The groups are shells around one centre, one inside the other: the same stretched ball of 7 dimensions in 7 sizes.
(in the rows, 128 means zero)
Some rows, each with its group after it:
[142  73  94 144 148 151 107 148 168 106 139 196 160]	q374
[171  79 157 117  98  92 121 113  86 123 159 127 130]	q478
[142  94  99 196  70  90  86 117  86 104 165 118 118]	q374
[154  65  90 136 120 145  91 129 148 106 133 173 151]	q374
[145  90 141 110 158 151 126 110 111 119 137 173 123]	q164
[135  77  79 167  99 146  78 115  93 109 144 134  95]	q720
[159  54 118 126  93 123  73 120  59 121 125  94  77]	q164
[131  62  64 167 115 161  61 139 122 104 127 157 109]	q374
[154  77  93 133 138 146 122 123 162 106 141 175 154]	q478
[162  69 102 119 136 141 123 126 160 110 138 168 155]	q374
[145  87 118 136 153 136 140 137 156 113 158 185 155]	q720
[168  45 126 118  83 110  82 132  67 126 140  94  88]	q752
[143  84 132 117 143 149 129 109  85 126 148 136  87]	q164
[143  86 111 175  87 101 101 124  83 114 168 117 105]	q720
[147  79 101 162  98 114 113 124  96 116 164 114 101]	q478
[154  84 136 123 128 126 139 125 129 122 173 175 148]	q720
[132 105  94 172 145 139 123 125 157 100 154 189 156]	q164
[150  68 129 120 143 136 101 137 108 117 125 148 116]	q164
[165  74 157  93 129 126 131 114 101 128 152 152 128]	q478
[139  85  97 165 119 128  84 120 101 103 125 129 108]	q374
[157  72 138  91 171 153 151 137 158 124 149 193 153]	q684
[163  50 119 113 105 128 101 128  81 127 140 103  85]	q76
[158  85 119 108 162 149 152 119 170 113 147 190 165]	q374
[142  67  75 155 121 152  91 137 148 106 143 171 138]	q684
[144  93 110 143 135 140 108 111 132 105 137 175 145]	q684
[159  67 126  90 182 161 153 144 184 119 142 206 168]	q752
[145  93 101 138 154 148 143 119 161 108 150 179 150]	q684
[172  95 174 107 131  88 170 117 120 125 176 151 156]	q76
[135  78  93 170  99 130  72 117  68 110 134 107  75]	q478
[154  46 113 117 110 145  65 131  76 120 116 120  84]	q374
[152  64  90 164  94 115  82 144 132 106 149 150 144]	q76
[139  85 113 144 142 144 107 133 144 109 147 197 154]	q478
[170  76 159  91 121 117 150 107  91 134 167 130 114]	q752
[145  76 126 125 118 140 111 111  70 127 151 122  79]	q720
[150  87 102 139 142 141 115 122 163 102 138 190 167]	q684
[174  83 168  94 130 102 176 122 127 132 185 157 153]	q76
[137  77 130 142 115 131  89 125  65 122 145 130  85]	q164
[153  87 139  97 177 153 163 121 148 122 149 182 142]	q684
[152  56 101 144  83 129  67 130  91 116 145 136 110]	q76
[161  51 131  80 150 162 120 131 118 130 133 157 112]	q752
[141  54  83 161  92 140  31 134  83 105 111 129  96]	q752
[152  96 156 114 160 124 157 124 135 120 161 181 153]	q720
[151  60 116 144  81 120  52 124  67 115 132 125 101]	q752
[133  90 106 151 147 149 106 129 141 106 142 192 146]	q720
[149  74  84 156 102 135  72 111 103 102 121 126 109]	q76
[131  88 107 164 107 136  67 106  62 109 129 125  83]	q76
[145  66 108 147 112 132  67 137 109 108 128 159 129]	q478
[131 103 122 163 138 128 118 126 118 110 159 174 135]	q76
[156  60 109 110 132 154 102 124 124 117 130 158 124]	q684
[145  71 102 162  81 117 106 129  90 122 181 125 102]	q76
[146  73  73 172  87 131  70 119 116 101 139 140 124]	q374
[161  81 163 112 122 103 146 123  88 131 170 129 114]	q720
[144  98 115 137 168 143 131 125 171 101 135 203 173]	q164
[156  64 146 102 141 134 123 140 111 129 149 158 123]	q478
[152  79 143 116 131 125 127 116  76 127 147 115  87]	q164
[140  74 101 155 104 137  81 125 104 112 149 157 120]	q720
[147 104 137 131 156 127 177 127 161 119 187 196 167]	q752
[136  71  98 134 152 169  70 126 118 104  99 167 114]	q752
[133  97  88 173 125 137 110 114 120 104 149 148 117]	q684
[159 103 134 153  97  87 145 108 114 114 185 140 147]	q752
[139 101 108 156 138 137 108 115 142 100 141 188 158]	q164
[160  69 158  95 126 128 112 114  72 129 138 131 100]	q478
[153  72  95 157  82 116  99 117  97 115 161 117 108]	q684

New rows. What belongs after each?
[166  71 168  92 130 113 144 123  77 136 159 118  99]	q374
[162  60 115 116 118 135 109 132 132 118 147 162 141]	q684
[166  69 136 124  93 104 111 122  98 122 161 134 130]	q720
[152  87 170  94 167 133 158 126 111 131 157 167 125]	q752
[147  67 134 114 128 145 100 125  89 125 142 153 104]	q684
[144  75  99 140 128 151  84 122 129 106 128 175 137]	q684
[160  64 132 116 131 125 114 143 135 118 145 168 149]	q720
[151  94 163 106 160 129 152 118 112 126 157 168 131]	q684
[162  81 115 149  78  99 108 108  96 114 165 120 125]	q752
[156  74 158  83 174 148 141 132 131 126 138 184 139]	q164
[130  88  82 190 107 127  85 130 109 102 148 139 112]	q374
[138  86 112 128 157 163 119 121 140 113 142 194 139]	q684
[142  71  99 157  91 131  62 112  62 111 128 107  79]	q720
[163  68 145 126 100  98 113 128  76 126 156 107 103]	q684
[154  69  97 136 110 140  84 115 121 107 129 154 133]	q752
[147  91 149 132 129 118 114 118  93 118 151 157 126]	q720
[156  75 110 137 117 127 125 134 152 115 169 181 162]	q76
[136  79 124 114 172 169 120 127 116 120 130 171 107]	q752
[156  67 111 143  90 118  92 127 106 116 156 143 129]	q720
[132  97 120 151 154 140 118 130 128 110 145 179 135]	q76
[152  87 112 142 127 127 133 127 154 111 168 183 164]	q720
[144  74 101 176  67 106  75 124  66 115 163 107  92]	q720
[152  82 135 106 147 143 154 114 105 130 161 140 101]	q374
[156  61 121 125  92 129  77 114  68 121 138 120  93]	q374
[155  70 126 101 157 152 148 135 151 125 157 182 143]	q684
[140  85  91 174  90 121 108 119  95 115 174 124 101]	q684
[162  45 128  92 122 148  99 132  97 129 135 140 103]	q752
[132  96  85 185 108 131 105 124 135 104 170 176 144]	q76
[137  58  79 151 108 160  58 130 103 110 126 151 103]	q374
[141  93 122 158 134 118 103 133 127 104 140 169 148]	q752
[150  79 108 163  78 104 111 119  78 121 178 103  94]	q478
[148  67  90 136 136 154  77 128 135 102 108 164 133]	q684
[144  54  84 125 132 172  88 132 126 116 128 160 109]	q76
[162  63 151  74 166 152 142 129 123 130 136 162 122]	q164
[155  56  92 138  88 135  93 122  94 120 153 118  96]	q752
[133  74  80 159 112 154 106 125 110 117 164 145  97]	q752
[144 103 126 145 142 126 113 107 113 105 131 154 131]	q752
[166  71 127 106 132 131 123 116 123 117 136 146 132]	q684
[145  71 120 139 102 130  78 112  52 120 133 106  72]	q720
[151  89 116 163  95  98 116 118  93 113 164 114 113]	q684
[137  81  78 157 128 158  73 115 128  97 115 166 128]	q76
[164  68 150  89 134 131 133 112  82 131 141 117  92]	q76
[153  75 113 154  93 111  95 131 121 111 162 161 149]	q374
[142  85 121 137 130 142  86 112  97 109 125 157 117]	q478
[158  71 140  98 161 139 148 136 132 125 146 158 128]	q374
[138  96  84 173 108 134 115 110 128 106 167 158 131]	q76
[157  68 108 140 114 119 106 135 120 112 141 132 125]	q684
[139 104 139 135 140 136 131 104 104 118 161 172 126]	q752
[149  95 136 165  87  88  87 112  74 109 152 128 123]	q752
[157  77 116 145 104 113  96 129 135 107 151 172 164]	q752
[154  52 126 130  85 119  60 125  39 124 128  90  65]	q752
[144  94 125 120 178 154 124 119 150 105 118 192 152]	q752
